All rows are made from the same 11 directions, up to rounding. Whole rows:
[[ 2.84  1.57  1.23  0.41 -2.65 -1.57 -4.60  0.14 -0.45  3.19 -1.32  0.57
   0.34  0.86  4.06  0.30 -3.07 -0.54  2.78  0.68 -2.18]
 [-0.90 -0.41  1.19 -2.65 -1.77 -0.56 -4.29 -2.11 -1.02  1.18 -0.22 -1.93
   2.07  3.05  0.33  0.07 -1.62 -1.81  0.85  0.26  3.29]
 [ 1.90 -0.71  0.83 -1.48  1.77 -1.96  1.01  0.26  1.28 -2.69  2.66 -2.74
  -1.79  1.47 -0.04  1.73 -1.18 -0.95  1.84  2.08 -1.07]
 [-1.28 -0.94 -1.98 -1.83 -1.03  0.02 -0.79 -3.12  0.09 -2.06  2.51 -1.01
   3.02  1.91 -0.04 -1.85  1.77 -0.98 -0.67 -0.71  6.20]
 [-1.28 -0.18  2.09 -3.44  0.93 -0.96 -0.67 -2.72 -0.12  0.57  0.26 -0.90
  -0.45 -2.04 -0.69 -0.75 -0.44  0.45 -0.10 -1.07 -0.12]
 [-1.67 -0.71 -0.02 -2.32 -1.76  1.75 -1.47 -1.30  0.28 -0.12  0.07  0.69
   2.24  0.76  0.21 -0.70  0.83 -0.88 -0.52 -2.12  3.30]
 [ 0.95 -0.55 -3.67  1.46  0.01  1.16  1.06 -0.22 -0.78  1.30  1.52  0.54
   0.84  3.95 -0.10 -1.02  1.40 -1.94  1.16  0.13  1.32]
 [ 0.52 -1.13  2.66 -0.22 -0.13 -2.03 -1.68  1.32  2.04 -1.60 -1.01 -2.36
   0.57 -1.77 -3.14  0.30  0.23  0.30  0.33  0.76  0.94]
 [-1.98  0.85  0.79  2.11 -0.40 -0.16 -0.16 -1.14 -2.64 -0.82  2.03 -0.49
   0.04  0.89  2.08  2.02 -3.75 -1.72 -2.05  1.59  1.40]
 [-0.22 -0.54  0.44  2.45 -0.05  0.05  0.79 -0.37  0.19  0.96  0.51  0.39
  -0.31 -0.64 -1.50  0.01 -1.06 -0.88 -0.02 -0.28 -0.18]
 [ 0.44 -2.38 -0.48  2.15 -0.75  0.51 -1.46 -1.05  0.63  2.79 -1.30  0.74
   1.35  2.80 -1.90  0.64  0.67 -2.35  1.64 -0.34  1.13]
 [-0.18  0.60  1.31 -0.31 -1.21 -1.24 -2.60 -0.34  0.48  0.61 -2.87  0.33
   1.19 -2.95  0.03 -1.20  0.85  2.33 -0.64 -0.51  0.44]
 [ 0.86 -2.62  1.89  4.15 -1.11 -0.42 -0.80 -1.05  1.50 -0.70  2.37  2.40
   1.32 -0.77  2.46  3.85 -1.51 -4.44  0.49 -0.21  0.42]]

Rows cut short, each followed by the rest of it:
[-1.80  0.26  0.11 -1.51 -0.43  0.23 -0.93 -2.85 -1.03  0.39 -0.33  0.13
  0.53  0.46  1.10 -0.20] | [-0.64  0.58 -0.90 -0.50  1.61]
[-0.27  0.03  1.38 -0.60  0.44  1.18  0.70  1.72 -0.20  0.89  0.15  0.66
 -0.92 -1.12 -0.43  0.69] | [-0.67 -1.11  0.02 -0.96 -2.27]
[ 2.59  1.12 -2.21  1.68  0.17 -1.27  0.90  2.87  0.51 -0.16  0.52 -1.79
 -0.22  0.39 -2.37 -2.88] | [ 1.21  1.06  1.26  1.31 -0.18]
[ 1.09  1.56 -0.42 -0.16 -0.50 -0.44  0.10  0.17 -0.44  0.16  1.23 -0.27
 -0.82  0.24  1.71 -0.77] | [-1.71  0.38  0.78  0.36 -0.99]
[ 0.40 -2.96  1.22  3.77  2.45 -1.62  2.11  0.11  1.37 -0.48  1.78  0.00
  0.05 -3.12 -3.95  0.96] | [ 1.79 -2.60 -0.32  0.23 -0.38]
[ 0.90 -0.27 -0.82  1.34  1.50 -1.66  0.90 -1.02 -0.43 -0.38  1.31 -0.41
 -0.48 -0.05  0.45  0.27] | [ 0.42 -0.35  0.19  1.40 -0.47]
[-0.19  0.53 -0.51 -0.27  0.08 -0.36  0.20 -1.74 -1.41  2.18  2.24 -2.14
 -0.66  2.43 -2.04 -1.94] | [-2.62 -1.49  1.28  0.26  0.89]
[ 1.85 -0.20 -0.24  2.30  1.07 -3.61 -0.83 -2.95 -0.76  1.64  1.20 -2.63
 -1.22  2.52 -0.64  0.10] | [-2.65 -0.73  2.23  3.08 -0.33]
[-3.10 -0.02 -0.83  1.60  0.61  0.91  1.65 -1.31 -0.93 -0.54 -1.82  0.52
  0.20 -1.08 -1.99 -0.49] | [ 1.15  2.28 -3.16 -0.17  1.90]
[-0.48 -0.61 -0.64  0.64  0.18 -1.26 -0.70 -3.16 -0.03  0.19 -1.06 -0.64
  0.21  1.40 -0.22  0.09] | [0.00 1.21 0.01 1.03 1.64]
[ 0.79  1.18 -0.22 -0.69 -1.18  0.81 -0.62 -0.26 -0.51  0.21  0.88  2.22
 -0.09  0.05  5.05  0.96] | [-1.23 -0.46  0.44 -0.68 -1.51]
[-1.43 -0.80  0.02 -1.39 -0.51  2.69  3.04  0.03  3.50 -1.63 -1.83 -0.16
 -1.81  0.49 -4.19 -0.82] | [ 0.06  3.36  0.10 -2.13  0.58]
[-0.77 -0.82  1.87  0.80 -0.58 -0.27 -2.17 -1.05 -0.50  0.87 -1.59  0.61
  0.43  0.51  1.37  2.68] | [-1.46 -0.99 -0.26  0.59 -0.16]
[ 0.28  0.02  1.76  1.17  0.63 -0.65  0.91  0.08  0.59  0.42  0.42  1.15
 -1.02 -3.82  0.00  0.22] | [-0.61  0.05 -0.27 -0.79 -2.41]
[ 1.21  0.90 -0.98 -1.75 -0.52  0.06 -1.42  0.80 -0.89 -1.19  0.10 -0.70
 -0.19  4.13  4.07  2.09] | [-1.06 -0.31  1.06  1.99 -0.33]
[-0.86 -0.89 -0.88  0.74 -0.26  0.06  1.41 -2.69  0.91 -0.13  2.19 -0.24
  0.69 -0.47 -2.47 -2.30] | [ 0.22 -0.40 -0.11 -1.44  2.90]
[ 0.52 -0.74  1.28  2.54  0.15 -1.69 -2.56  1.37 -0.76  0.80 -2.08  0.81
  1.68 -2.07  0.66  1.63] | [ 1.56 -1.03 -0.87  1.25 -0.57]
[ 2.25  1.22  0.34 -0.96  0.40 -2.74  0.76  0.47  1.91 -3.93  1.91 -2.15
 -1.35 -1.56  1.23 -0.47] | [-0.78  2.35  0.80  1.65 -0.49]
[ 0.92  0.29  3.38 -2.87 -0.30 -1.96 -2.52 -1.60  0.88  3.92 -1.21 -2.68
 -1.65 -0.70 -3.48 -2.12] | [-3.17  0.54  3.17 -0.74 -2.07]
[-2.05  0.91  1.58  2.11 -1.30  0.61 -1.59 -0.71 -2.31  1.95 -0.67  2.67
  1.29 -3.17  2.50  0.64] | [-1.42 -0.96 -2.46 -1.11 -0.16]
[ 0.36  0.45 -2.20  1.06  3.64 -1.40  1.51  2.23 -2.61 -0.29 -0.81  0.05
  0.10 -1.73  0.01 -0.18] | [ 4.71  0.66 -2.03  2.19 -1.79]
[-1.60 -0.86 -0.22  0.22  0.38  1.02  1.01 -2.37 -0.10  0.40 -0.42  0.79
 -0.48  1.02 -0.26  0.87] | [-0.40  0.18 -0.57 -0.52  0.53]
[ 0.77  0.40 -1.14  0.03  0.03 -0.02  0.24  0.49  1.09 -0.63 -2.61  1.43
 -0.13 -1.15  1.16 -0.30] | [ 2.44  3.10 -0.25 -0.11 -1.04]
[ 0.92 -0.75  1.24 -3.25  2.85 -3.02  0.20 -1.81  0.32 -1.21  2.08 -2.62
 -1.02 -1.17 -0.74 -0.12] | [ 0.75 -0.33  1.06  1.10 -0.80]
[-0.09  0.41 -1.07  0.79  0.07  0.10  0.19  0.65 -0.80  0.08  0.01  0.26
  0.64 -0.19  0.03 -0.73] | [ 1.03  0.06 -0.71  0.19  0.51]
[ 3.16  1.73  0.48  1.57 -0.60 -2.54 -0.21  1.98  1.43 -1.36  0.55 -1.28
 -1.35 -1.52  0.98 -0.63] | [-1.78  1.82  1.50  1.72 -2.03]
[ 1.42 -0.72 -1.52 -0.60  1.02  1.24  3.19  1.98  1.87 -2.57  1.60 -1.62
 -2.22  4.21 -1.34  1.36] | [-0.48 -0.21  1.83  1.15 -0.77]
[-0.37 -2.42 -0.06  0.84  0.28 -0.72 -0.99 -4.02  0.37 -0.16  0.50  1.43
  1.32  1.11  2.15  2.37] | [ 0.80 -1.83  0.13  0.13  1.68]
[ 0.66  1.64 -2.32 -0.50 -0.49  1.09  0.41  2.79 -1.31 -0.30  1.07  0.28
  0.98  0.46  1.12 -1.87] | [ 1.55 -0.27 -0.45 -0.19  0.42]
[ 0.69 -1.70 -2.00 -0.84  1.69  0.54  2.25 -1.94  1.67 -0.33 -0.45  0.70
 -1.16  2.11 -0.50  0.50] | [ 2.34  0.99  1.34 -0.23 -0.67]
[ 0.50 -0.87  1.04  0.14 -1.15  0.37 -1.29  0.50  1.21  0.69 -0.92 -0.13
  0.26  1.13 -0.87  0.75] | [-0.85 -0.79  1.26 -0.33  0.09]
[-2.80  1.15  1.58 -1.25 -2.05  1.76  0.08 -1.71 -0.35 -0.71  0.55 -1.57
 -1.25  2.45 -0.45  0.53] | [-5.54  0.71 -0.68 -0.39  1.97]
[ 1.88 -1.87 -0.46  1.01  2.04 -1.71  0.95 -2.79  1.22 -0.92  0.84  2.15
 -0.76 -0.57  3.73  2.89] | [ 1.67 -0.54  1.05  0.81 -2.21]
[ 0.60 -0.80  0.63  2.12 -0.74  1.19  2.33  2.26  3.00  0.10  0.80  1.37
  0.07 -4.21 -4.14 -2.45] | [ 1.21 -0.10  0.22 -3.00 -0.43]
[-1.26  0.13  3.35 -0.51 -0.38 -0.14 -1.74  0.38  0.43 -0.71 -3.74  1.23
 -0.59 -2.76  1.97  3.08] | [-0.91  2.09 -1.54  0.12 -2.05]
[-0.53  0.32  0.31  2.95  1.00 -1.45 -0.06  0.06 -0.65  1.07 -3.92 -1.02
 -1.35 -0.10 -2.37  0.60] | [-0.44  2.93 -0.90  2.31 -1.23]
[ 0.46  2.01 -1.21 -1.62 -1.01  0.29 -0.15  0.80 -0.87 -0.52  1.88 -0.08
  0.68 -0.53  1.86 -2.33] | [-0.02  0.27 -0.16 -0.68  0.76]
[ 2.61  0.38 -2.46  1.93 -1.01 -0.18  0.59  1.10  1.56 -0.12  0.65  2.00
  1.09 -1.47  1.23 -2.24] | [ 2.59  0.66  0.98 -0.98 -0.08]
[-0.79 -1.14  1.81 -1.06  0.13  0.73 -1.49  1.98  0.27  1.05 -2.74 -0.19
  0.65 -0.47 -2.43  0.86] | [ 1.32 -0.53 -0.21 -0.53 -0.49]
[-0.12 -0.44 -0.76 -2.03  1.65 -0.66  0.37 -0.70 -0.34 -0.68 -0.21 -1.84
 -0.54  1.99 -1.02  0.11] | [1.11 0.57 0.33 1.22 0.39]
[ 1.96 -0.06 -2.78 -1.88  1.69  0.10  2.03  1.73  0.10 -0.38  2.60 -1.37
 -0.21  1.76 -1.53 -2.26] | [ 2.72 -1.09  1.66  0.10 -0.19]
[-1.32  0.66 -2.88 -1.33  2.15  2.09  2.31  3.36 -3.45 -1.38  2.32 -0.48
  0.79  2.02  0.25 -0.03] | [ 2.87 -2.32 -2.25  0.84  0.82]
[ 1.21 -0.48 -1.32  1.11 -0.33  0.02 -0.70  0.71  0.24  0.89 -1.17  0.20
  0.54  2.01 -0.15  0.10] | [ 1.09 -0.23  1.06  0.65  0.05]
[ 0.60  0.24 -1.12  1.69 -0.83  0.63  0.72  0.99 -0.04  0.12  1.67 -0.28
  0.21  1.48 -0.67 -0.74] | [-0.96 -1.30  0.56  0.07  0.86]
[-0.14 -2.02 -0.70 -0.08  2.20 -1.82 -0.43 -2.47 -0.71  1.29  0.49 -0.58
  1.42 -0.42 -2.05 -0.87] | [ 3.29 -1.59  0.05  0.28  1.38]
[-0.78  0.75 -0.18 -4.67 -1.53  1.66 -1.49  0.01  1.18 -0.41 -3.50 -0.83
 -0.18  2.52 -0.16 -0.74] | [ 0.33  3.44  0.66 -0.89  0.91]
[-0.50 -0.87  0.35  1.00  1.64 -1.32  0.81 -0.63 -0.20 -2.05  0.41 -0.96
 -0.39 -0.04 -0.15  1.93] | [ 0.28 -0.05 -1.08  1.85  0.41]
[ 0.99  1.70  0.04 -2.27 -0.40  0.14 -0.92  2.82 -0.37  1.02 -0.51  0.42
  0.69 -2.98  0.20 -2.78] | [ 1.93  0.80  0.09 -1.45 -1.45]
[ 1.16 -0.17 -0.89  2.02  0.10 -0.81 -0.15 -0.36 -0.65  1.25  1.07 -0.52
 -0.09  1.89 -0.09  0.03] | [-0.98 -1.53  1.17  1.16 -0.08]
[-1.53 -0.45 -1.01 -1.06  1.39  0.03  1.96 -2.82 -0.73 -1.58  2.78 -0.13
  0.08 -0.13  0.46 -0.32] | [ 0.63 -0.53 -1.27 -0.33  1.86]
[ 0.29  1.49 -1.21 -2.94  0.90 -0.30 -0.74 -0.56 -1.97  0.17 -0.10  1.19
  0.29 -0.70  4.43 -0.30] | [ 1.90  0.88 -0.56  0.06 -1.35]
[-0.23 -0.40 -0.40  1.83  0.62  0.96  1.39 -2.20  0.00  2.35 -2.03  2.02
 -2.27  1.49  0.88  1.77] | [-1.46  1.11  0.70 -0.01 -2.87]
[ 1.49 -0.29 -0.62  0.63 -2.03  2.43  0.32  3.13  1.85  0.41  0.22  1.34
  0.42  1.29 -0.43 -0.31] | [ 0.03 -1.33  1.65 -1.68 -0.42]
[-0.40  1.37 -1.03 -1.16  1.30  0.52  0.81 -0.88 -3.86  2.24  3.63 -0.22
 -0.81  1.94  2.24 -0.28] | [-2.05 -3.17  0.19  0.36 -1.30]
[ 2.39  1.23 -1.41  1.42 -0.34 -0.15 -0.01  4.74 -0.11 -0.06 -0.26 -0.76
  0.12  0.62 -0.62 -1.06] | [ 0.97 -0.01  0.85  1.23 -1.20]
[-1.71 -0.06 -0.08  0.44  0.45  0.62  0.27 -1.67 -0.32 -0.32 -3.58  1.13
 -1.04  0.85  1.33  2.28] | [-0.04  2.92 -1.48  0.82 -0.67]
[ 1.24 -1.89 -0.49 -3.53  2.72 -1.16  0.27 -2.49  0.39 -0.86  1.41 -0.15
 -0.58  1.80  2.36  2.07] | [ 2.20 -1.38  1.71  0.70 -1.21]
